Every row belongs to one group in each of 3 separate groupings. Each group adds its own fixed numbers to the row, and there is some noise. The rows also spread widely along 11 directions, which tell nothing about the answers.
(in the rows, 128 means zero)
Known rows, each followed by its group in each grouping:
[102 122 107 159 139 166 125 125 184  70  79 104 125  96  67 154 146 155
 169 140 126 138  83 102  94 143 119  55 147 100 131 118  72]	(1) j271 j935
[166 116 190 117 122 112 130 141 131 143 109 197 106 136 112 148  70 162
  90 110 157 129 148 105 200  92 140 166 110 120 124  80 156]	(0) j526 j637
[113 144 146 133 131 101 128 103 100 167 139 112 134  94 139 108 108 120
 106 145 121  64 126 109 120 148 143 150 123 197  92 140 135]	(0) j164 j845
[129 133 152 127 109 132 153 171 126 163 166 101 162 144 182 102 156 109
 144 164 124  72 119  63 112 151 175 112 157 168  34 123 118]	(2) j526 j236
[136 132 110 148 126 145 140 141 164  70  81 112  98  99  92 128  73 164
 134 155 154 143  85 140 117 128  99  87 135  97 152 150  95]	(3) j903 j637
[137 182 115  84  59 124 144 207  91 158 156 168 145  84 162 133 123 127
 116 146 146 117 137  99  73 156 139 176  80 149  57 150 146]	(4) j696 j935
[111 121 140 144  94 214 177 161 134  46  92 143 141 101 112 173 166 146
 173 134 107 100  98 139  90 220 100  66 103 191 104 155 127]	(1) j271 j901
[ 93 126 118 108 144 141 126 145 133 112 155 104 128 163 113 156 165 102
 168 146  87 162 114 134 117 128 138 102 104 148 124  83 130]	(2) j811 j901
[105 113 106 137 155 142 132 136 137  94 131 104 100 171 142 127  94 112
 150 174  86 144  96 146 139 155 104 118 118 136 124 109 143]	(4) j164 j236
[116 138 131  81 132 137 109 170 116 112 158 141 144 140 128 184 176 118
 164 123 111 161 128 123 128 116 153 130  94 135  89  88 153]	(3) j696 j845
[118 123 139 157 168  94 131 159 107 170 136 107 132 158 157 128  64 121
 111 144 148  84  74  72 140 134 129 122 171 158  83 117 114]	(2) j811 j236
[151 100 144 119 120 114 111 107 139 129  94 133 112  87 110 132  79 149
 115  92 146 120 158 156 173 111 125 150 136 113 174 125 139]	(0) j903 j935
[107  77 190 132 169 113  88 103  94 155 145 159 153 145 141 195 157 113
 141  46 114  50 117 104 185 136 140 115 168 208  70  78 161]	(1) j811 j637
[124 109 156  92 155  90  57 131 119 173 137 187 154 120 113 208 158 126
 134  47 143 116 127  69 169  87 164 157 154 116  75  70 135]	(1) j696 j935
[169  97 150 104  97 139 114  97 121 151 167  89 152 125 154  93 192 104
 101  75 165 131 175 123 145  67 189 105 179 150 143 135 124]	(2) j811 j236
[121 144 105 104 126 156 134 122 118  86 159 184  96 135 104 152 167 107
 124 169 127 100  98 135  54 150  90 107 127 137  82 152 140]	(3) j903 j236
[120 137 123 142 166  73 108 144  98 168 141 130 121 145 154 142  29 127
  83 136 144 105  80 103 156 135 111 168 136 157 112 124 131]	(3) j164 j901
[136 121 113  99 136 145 130 183 106 102 163 127 122 150 158 151 129 107
 146 132 138 138  86 131 105 135 116 108 142 130  88 131 137]	(0) j903 j236
[119 142 128 152 124 135 139 109 185  96  66 101 114  88  75 118 115 170
 148 168 134 131 109 108 129 115 154  87 123 106 136 124  77]	(3) j696 j637
[115  90 172 142 144 116 114  94 147 139  97 135 130 121 109 158 115 131
 156 109 106  61 141 116 183 137 131 129 149 155 111 104 136]	(2) j811 j637
[149 110 217 136  61 169 169 103 141 117  93 153 139 101 131  93 158 166
 107 107 136  67 174 137 157 133 169 101 126 187 120 120 150]	(1) j903 j637
[166 147 151  77  51 187 161 183 129  77 113 197 128  91 110 162 152 160
 121 110 162 163 140 138 114 137 121 128  72 127 119 140 156]	(3) j903 j901
[ 99 127  98  96 124 117 102  96 147 135 176 127 108 159 139 135 159  78
 167 174  81 100 152 162 101 137 116 146 138 109  93 117 139]	(3) j811 j935
[124 120 151 114  94 155 154 194 158 117 135 105 136 186 179 127 119 133
 165 162  90 156 137 137 155 140 155 135 100 116 106  77 139]	(1) j271 j901
[129 163 117 131  77 162 174 115 156  88 136 173  86 132 100  97 136 136
  98 217 137 113 136 139  50 146 111 111 104 117 122 148 123]	(3) j271 j935
[126  85 134 116 112 147 137  95 155 108 134  58 118 159 177  84 142  95
 170 158  68 112 176 189 173 141 146 132 136 142 139 124 150]	(0) j164 j236
[124 107 156 142 159 133 112  59 140 126 119 166 124 129  76 140 175 125
  97 113 142  91 116  72 130 103 149  92 162 157 112 104 121]	(2) j164 j236
[139  90 121 142 150 144 142 100 135  79 129 126  96 178 150 117  87 115
 116 151 136 121 121 167 137 135 119 100 167 114 157 142 128]	(0) j696 j935
[135 116 141 116 124 136 103  56 135 119 133 186  93 136  74 125 148 133
  65 104 141 164 160 151 143  74 131 131 122 123 183  89 152]	(1) j164 j935
[108 126 155 160 144 118 134 149 141 144 140  48 145 135 121 102 140 142
 131 139 128 146 109  89 134  93 186  71 129 171 134  65 100]	(2) j271 j637
[128  97  93 127 157 135 110 160 116  97 156 126 116 166 171 174  96  96
 158 147 119  97  89 141 124 174  81 130 168 122  87 152 138]	(3) j271 j236
[150  80 128 106  94 172 129  82 145  87 126  98 113 149 142  98 172 113
 143 122  97 155 197 208 166 105 154 120 131 129 185 126 152]	(1) j696 j236

New rows, each followed by its group in each grouping:
[106 158  88 116 105 154 122 144 120 104 156  90 150  77 116 137 188 115
 139 126 136 142  97 120  60 149 127  80 121 169 100 150 111]	(3) j164 j935
[116 135 162 136 114 169 188 157 139  80 112  95 126 153 116 109 153 155
 131 163 119 172 124 134 140 119 170  62  80 177 144  79 139]	(3) j696 j236
[141  76 167 115 129 135 124 136 116 126 147 105 150 174 199 140 117 108
 142  91 113 109 140 145 197 142 151 137 148 167 114 112 161]	(0) j164 j901
[180 103 150  95 118 110 105 141  93 158 198 154 136 178 208 121 110 105
  69  87 181 114 131 128 150  93 156 153 181 129 109 141 151]	(3) j903 j901
[137 127 188  86 103  91  86 160 121 201 149 153 165 113 153 150 155 138
 119  60 144 113 155  75 170  82 195 162 136 138  74  58 150]	(1) j903 j935
[115 130 151 155 155 104 139 140 106 166 150 125 148 138 160 122  97 120
 104 140 144  43  75  69 103 162 144 111 171 191  67 139 111]	(2) j903 j901
[147 166 106  71  54 133 120 163 148 146 163 130 131 108 149 106 172 122
 140 160 135 156 149 113  80  87 172 157 115  77  73 142 103]	(1) j696 j637
[140  85 126  98 129 116  93  92 133 154 165 113 126 144 156 124 157  84
 153 131  91  87 191 149 165 124 145 165 156 135 117 121 154]	(2) j526 j236
[148 166  92 111  95 126 128 143 127 132 122 147 108  79 106 115  90 148
  91 146 162 141 107 121  79 119 113 149 120 108 131 168  99]	(1) j903 j901
[133 158 137 126  58 179 182 194 187  85  97  96 129 125 140  92 121 158
 156 176 142 180 118 110 101 131 155  81 107  83 114 124  93]	(4) j811 j935
[130 156 115 121 134  74 109 127 111 165 144 109  99 113 106 106  75 144
  80 149 150 173 135 134 141  63 152 162  93 131 166  98 124]	(3) j696 j637
[135 115 120 124 128 128 106 153 124 121 111 154 137  97 141 169  89 134
 139  98 148  77  93 114 121 165  96 132 171 118  84 156 123]	(1) j903 j935
[169 138  85 103 111 136 119 200 113 119 158 133 121 133 170 140  64 124
 118 133 163 174 104 123 115 136 111 159 130  91 115 166 118]	(4) j526 j901
[138 117 175 140 126 111 126 132 125 149  96 150 108 112 110 130  60 164
 109 125 122 127 157 130 199 124 134 162  83 158 149  80 159]	(4) j526 j637
[115 169 109 114  87 150 160 124 150 105 133 121 105 109 108  94 146 134
 129 201 109 131 131 151  69 144 132 116  85 138 128 142 115]	(3) j903 j901
[111 168 120 121 132 162 148 117 137  76 116 154  98  98  38 147 162 144
 117 155 151 177  85 112  60 108 119  69  94 130 141 121 101]	(0) j811 j845
[163 115 144 130 126 138 132 145 109 122 152 165 127 164 164 125 100 131
  72 109 193 137 109  96 123 103 152 109 167 119 118 137 123]	(4) j696 j935
[154 132 130 106 107  99 100  94 134 172 149 122 119  97 126 101 140 123
 106 135 138 107 175 116 144  91 160 164 138 127 121 131 127]	(3) j526 j236
[123  84 118 143 168 150 108 126 128 108 152  73 144 150 166 140 156  98
 167 116 115 101  98 108 132 152 143  69 189 155  90 133 110]	(4) j526 j236
[126 121  97 115  99 154 136 120 157 103 128 102 116 126 159 104 123 111
 166 177  89  90 131 172  98 170 114 134 143 108 110 171 111]	(1) j903 j901
[151 101 164 125 100 161 139 133 165 114 145 125 137 184 173 110 156 126
 127 133 131 128 139 119 140 110 176 105 166 108 113 111 112]	(1) j271 j901
[136 146 154 147 119  93 136 106 161 169 102 106 120 100 121  75  91 159
  99 165 149  82 127  85 139  98 170 131 151 121 110 123  91]	(3) j903 j236
[148 165 113 128  73 143 157 135 168 103 104 106  95 100  98  80  93 162
 106 181 160 175 128 142 105  90 128 113 108  87 161 149  91]	(3) j811 j637
[125 142 102 102 128 134 111 145 106 142 174 179 129 123 142 160 161  97
 137 151 126  67 100  87  74 165 110 142 157 143  25 156 125]	(1) j526 j236
[164 122 143 118 118 104 116 163 133 157 150 123 138 172 196 117  61 129
  89 126 166 136 110  96 171 102 156 162 164 100 102 126 123]	(3) j164 j901
[122 136 139 134  99 144 154 124 135 112 107 109 130  90 119 114 121 139
 121 134 131 121 129 132 124 150 131 109 110 167 134 132 129]	(0) j164 j935
[136 113 127 118 113 134 138 155 165 110  99  98 123 126 160 126  79 135
 177 157 103 105 128 151 153 158 125 146 135  95 114 145 112]	(0) j903 j901
[154 155 143 147 129  66 118  97 150 199 128 120 109 108 118  63  75 152
  60 172 173  97 137  61 141  69 176 156 161 109 117 123  83]	(3) j526 j236
[141 141 102  90  88 162 122 168 140  84 112 119 130  70  97 161 147 140
 151  98 147 201 122 136 120 119 119 116  94 107 144 127 126]	(0) j164 j935
[110 162 116  95 102 100 111 111 125 176 148 110 137  65 109 131 167 107
 150 133 108  94 146 111  94 132 150 158 105 160  90 136 108]	(0) j811 j901
[132 118  98  81 112 112  89 144 128 134 132 136 115 106 121 168 115 109
 172 134  91 132 170 166 148 127 112 196  96 106 125 129 157]	(2) j696 j637
[130 109 142 133 151 144 142  93 127  90 106 179  87 146  95 146 101 130
 102 144 124 118 114 138 148 137  96 122 121 143 137 118 153]	(0) j164 j236
[134  96 150  81  93 169 129 186 145  97 144 117 142 180 179 150 155 119
 184 114  88 169 149 173 170 131 151 131 111 116 117  82 165]	(1) j903 j901
[165 117 123  93  36 176 138 165 174  91 118  64 150  84 181  98 154 133
 190 131 126 116 167 168 128 140 149 118 145  96 108 183 116]	(3) j903 j637
[102  97 102 119 179  73  62 128 118 166 165  89 134 148 173 178  88  84
 166 104 105  85 109 138 164 145 108 155 179 127  97 115 135]	(3) j811 j935
[ 82 135 144 135 110 135 134 138 158 130  85  94 158  75 114 146 157 142
 194 135  80  83 135 108 133 173 157 111 104 168  84 103 115]	(1) j696 j935
[132 143 159 116  55 181 192 152 151  98 115 120 131 107 129 104 162 146
 146 167 109 123 164 147 109 162 153 113  72 167 125 128 134]	(0) j271 j901
[133 110 143 156  95 136 123 136 167 138 101  43 161  72 159 100 130 142
 172 123 124  77 135 100 136 149 172  99 164 147 101 152  80]	(4) j271 j637
[151 104 132  84 134 141 104 194 146  92 163 174 116 206 172 180 116 118
 155 128 138 153  93 125 146 103 119 133 160  54  70 100 148]	(3) j903 j637
[ 99 126 106 118 129 110  92  70 139 134 103  86 120  47  68 136 146 124
 150 106  94 135 163 164 143 125 124 137  95 157 176 110 132]	(0) j164 j935
[168  94 135  97  79 183 142 191 153  77 104 151 151 154 198 167 111 132
 175 113 135 121 127 138 159 163 129 141 155  79  82 171 127]	(1) j696 j901
[118 116 111 101 123 181 112  94 124  74 142 147 116  99  77 159 228 111
 151 106 114 133 122 151  76 128 118  73 131 156 124 132 134]	(1) j903 j236
[101 165 119 145 145 116 138 155 122 118 120 107 103  87  58 138 110 160
 117 152 141 179  84 108  96 106 126  94  77 161 152  85 104]	(0) j271 j637
[127  95 110 121 186 144 101 144 102  75 156 135 113 175 140 194 103 103
 138 101 144 156  72 152 139 134  86  95 163 127 131 128 144]	(3) j811 j845
[132 112 157 139 147 101  97  85  99 161 123 142 141  62 111 157 120 133
 106  81 153  47 134  95 139 141 138 143 158 187 112 148 126]	(0) j271 j845
[109 119 146 130  98 135 149 101 164 136 141  89 117 165 165  69 135 109
 147 182  88 103 165 150 128 138 162 117 129 133 120 104 129]	(4) j811 j935
[125 168 108  80  81 145 128 158 152 120 156 154 103 120 113 116 156 126
 137 172 119 176 147 135  71 107 140 139  79  86 111 102 135]	(4) j903 j935
